There are 5 ways to turn a row about zero (a turn may also mirror it). The second row of each pair is the first, turned, with some noise.
Known pairs, each followed by its turn:
[ 16 -34 -15 -32 -32]
[-27  23  21  41  10]	q_232

[ 51 -26 -38   9  54]
[-57 -62  -6 -32 -10]	q_423

[-18 -10  10  -5 -18]
[ 14  22 -15  10  -4]	q_423

[-29  -7  17  -7  -1]
[  7 -24   5   9  24]	q_525

[-20 -44  19  -1 -47]
[ 17   6 -36  38  40]	q_842

[-13  44   4   7 -14]
[  1  18 -46   7 -10]	q_969

[-19  23 -61  31 -28]
[ 29  62  12 -35   4]	q_842

[  8   1  22   6 -21]
[14 25  1 -1  7]	q_232

[-67  31 -33  -4 -18]
[-52  -9 -54 -24  21]	q_232

[ 19 -39 -29 -26 -26]
[-22   7 -60  -4  10]	q_525

[-3 35  2 -6 16]
[ 19 -17 -31  -2   6]	q_232

[ -8  -5   1 -13  23]
[-19  -2  14  10  -5]	q_842

[ -1  -5 -23  30 -25]
[ -5 -19  -3  41  -2]	q_423

[ 14  18 -13  68   0]
[ 51  16 -12  44  13]	q_969

[ 11  48 -17   3 -15]
[ -9  -3 -50  22  11]	q_969

[-41   8  21  20 -33]
[ 34  11 -25 -29 -32]	q_969

[ 10 -43 -16   6 -26]
[-31  26  34  12 -16]	q_232

[  9  -6   5 -16 -13]
[ -7  -2 -25   0   1]	q_842

[ -7  -4  -8  -5 -32]
[  0  13 -13  27  14]	q_423

[  7  29  23 -25   1]
[ -3 -16 -16   6 -42]	q_842

[37 31 10 20 25]
[-8 19 -7 54  0]	q_969

[ 83  15 -10 -41  -5]
[-76  14  27 -23  41]	q_423

[  8 -10 -14   1  -5]
[ -9   3 -16  -3  -9]	q_525

[ 15  -1  20 -16  -1]
[ -9 -18 -17   3  -7]	q_842

[-3 14 20 13 35]
[ 17 -10  17 -28 -22]	q_423

[ 5 16 -9  2 -4]
[ -3  -4 -16   7   9]	q_969

[-16 -19  -8  24  -4]
[-21   7  11 -24 -10]	q_232

[ 12  29 -13  10 -25]
[ 28  17  -9  -8 -26]	q_525

[-47   6  16 -13   8]
[ 17 -38  19 -10  28]	q_525

[-24  17  13 -39  36]
[ -4  -7  30 -36  39]	q_525

New pairs. What belongs after each?
[ -4   1  -7  18 -15]
[  7  -8  -7  10 -18]	q_525

[-53 -15 -34   2  13]
[-51 -28  -2 -27   6]	q_232

[-23 -10  15   9  59]
[-41 -25  48   0  12]	q_525

[ -5  39  -4 -14  10]
[-26  20 -28   7   7]	q_969

[ 22  50  -7  10 -36]
[ 38   6 -26 -35 -33]	q_842

[-16   1 -14  -4   8]
[-16 -15  -2  -2  -3]	q_232

[ 24  11   3 -21  -7]
[-19  15  11  -7  19]	q_423

[-28  17  22   9  41]
[ 20 -38  -7 -35  18]	q_232

[-53  10  -9  25 -21]
[ 41  22 -27 -33   1]	q_969

[ -5  37 -15   4  -5]
[ 16 -11  26   8  25]	q_423

[-64  -6  26 -20 -12]
[-25   3  -8 -32  58]	q_232

[-39  34 -31  26  13]
[ 48 -43   9  15  13]	q_423

[ 31 -15 -38  15  19]
[-36 -44  -1   1   1]	q_423

[  3  47  10 -13  -1]
[  9  -5  -4  -3 -49]	q_842

[-12 -25  -7  -6  -8]
[ -2   3 -29   6  -3]	q_423

[ 37  16 -34 -20   6]
[-27   7 -18 -45 -15]	q_842

[-33  -2  24  13  21]
[  8  43  11 -13 -15]	q_969

[-17 -46  18 -42 -18]
[ -8 -13 -37  12  54]	q_525

[ 14 -23  -5  31 -22]
[ 41 -21  10  12  -6]	q_969

[  9 -14  33 -14 -34]
[  0 -27   6  -9 -47]	q_969

[-48   4  27 -40  11]
[-14   9   0  58 -30]	q_842

[ 35  29  -8  -7 -29]
[ -9 -31 -37  27  -3]	q_969

[ 15  32   5 -22  23]
[  0  -1  26 -33  21]	q_423

[-30  19 -25 -21 -10]
[ -9   6 -30 -31  18]	q_969

[31 21  8 16  0]
[ 15 -21   0 -27 -12]	q_842

[  9 -15  13 -40  -6]
[ -5  15 -18  -4  38]	q_525

[-15  13   5  38 -21]
[ -2  27 -20 -37 -13]	q_232

[  8  24  -9 -20  -2]
[ 12  15   1 -28   0]	q_525

[ 3 37 11 -9 56]
[-17 -22  38  -6 -45]	q_842

[-16  -8 -20 -14  24]
[-30  20  20   6  -2]	q_842

[-38 -21   0   1  -6]
[ -1 -38  -9   8  15]	q_525

[-18  22  -6  51  22]
[  7 -15 -18 -50 -35]	q_232

[  4   6  -5  40 -22]
[ -3  29  -8 -21 -32]	q_232

[-15 -33 -68  10 -13]
[ 34 -26   7 -30  59]	q_969

[-15  28 -28  -5 -15]
[-21  -1 -40   6  -3]	q_232

[19  5  1 23 11]
[-13 -16  17   2 -15]	q_423

[ 21  44 -36  -5  16]
[ 11 -28 -40  26 -33]	q_232

[ 19  -8  -1  13 -14]
[  0  11 -13  18  -9]	q_525

[23 32 31 25 14]
[ 53   3 -13 -16 -15]	q_232

[ 36  -9 -21   8  -1]
[ -9  -6  -5 -40  18]	q_842

[ -6   0  13 -14  21]
[-9  1 14 -8 19]	q_525

[  2  20 -27  -5  32]
[-22  15  -7  12  36]	q_969

[ 33   4  -8  -2 -38]
[ 17  30 -33   6 -13]	q_525

[  5 -23 -23  36  15]
[-16 -11  21 -16 -39]	q_232

[ 16  25  16 -15   7]
[  9  28  17 -14  10]	q_525

[ -6  10 -16 -15   9]
[-11 -19 -11  10   5]	q_232

[  6  24  11  19 -11]
[ 25  12  13  11 -12]	q_525

[  4 -35 -15  13  15]
[15 -5 34 -1 19]	q_969

[  8  -6 -25  -3   7]
[-16  14   7 -18   8]	q_842

[ 41 -21  27   5   6]
[ -8 -48 -14 -13  20]	q_842

[ 19  11 -21   7 -29]
[ 17  16 -25  -4 -24]	q_525

[-21  -1 -32   1  30]
[-21  28  32  -4  -1]	q_842

[-14 -28 -10  47  22]
[-28 -32   9  29 -31]	q_525

[ 17 -31 -18   2 -10]
[-11   5 -15 -16  35]	q_842

[ 20 -17  56  19 -18]
[ 19 -10  24  19 -56]	q_969

[ -2 -17  14 -24  23]
[ -4   7 -13 -33  -8]	q_423

[ 10 -20  -3  46  13]
[38  8 21 25 11]	q_969

[-17   8  37  25  10]
[ 13 -12  38  30   5]	q_525

[-18 -13 -27 -25   6]
[-13  -3   6 -32  27]	q_969

[-14 -18 -23 -22   1]
[ -9 -12   6 -28  19]	q_969

[29 21 16  0 43]
[-16 -39  23 -21 -24]	q_842

[ 7 12  3 28 20]
[ 17 -14  -4 -23 -24]	q_232

[ 11 -35 -15 -24  18]
[-19 -20  39 -10  19]	q_969

[ 17  17  44 -46   2]
[-52  -3  -3   4 -40]	q_969

[-21 -20 -46   3  23]
[  9 -45 -37  -2   6]	q_423

[-50 -28  24  -1  -5]
[ 36  21 -36   2 -26]	q_423

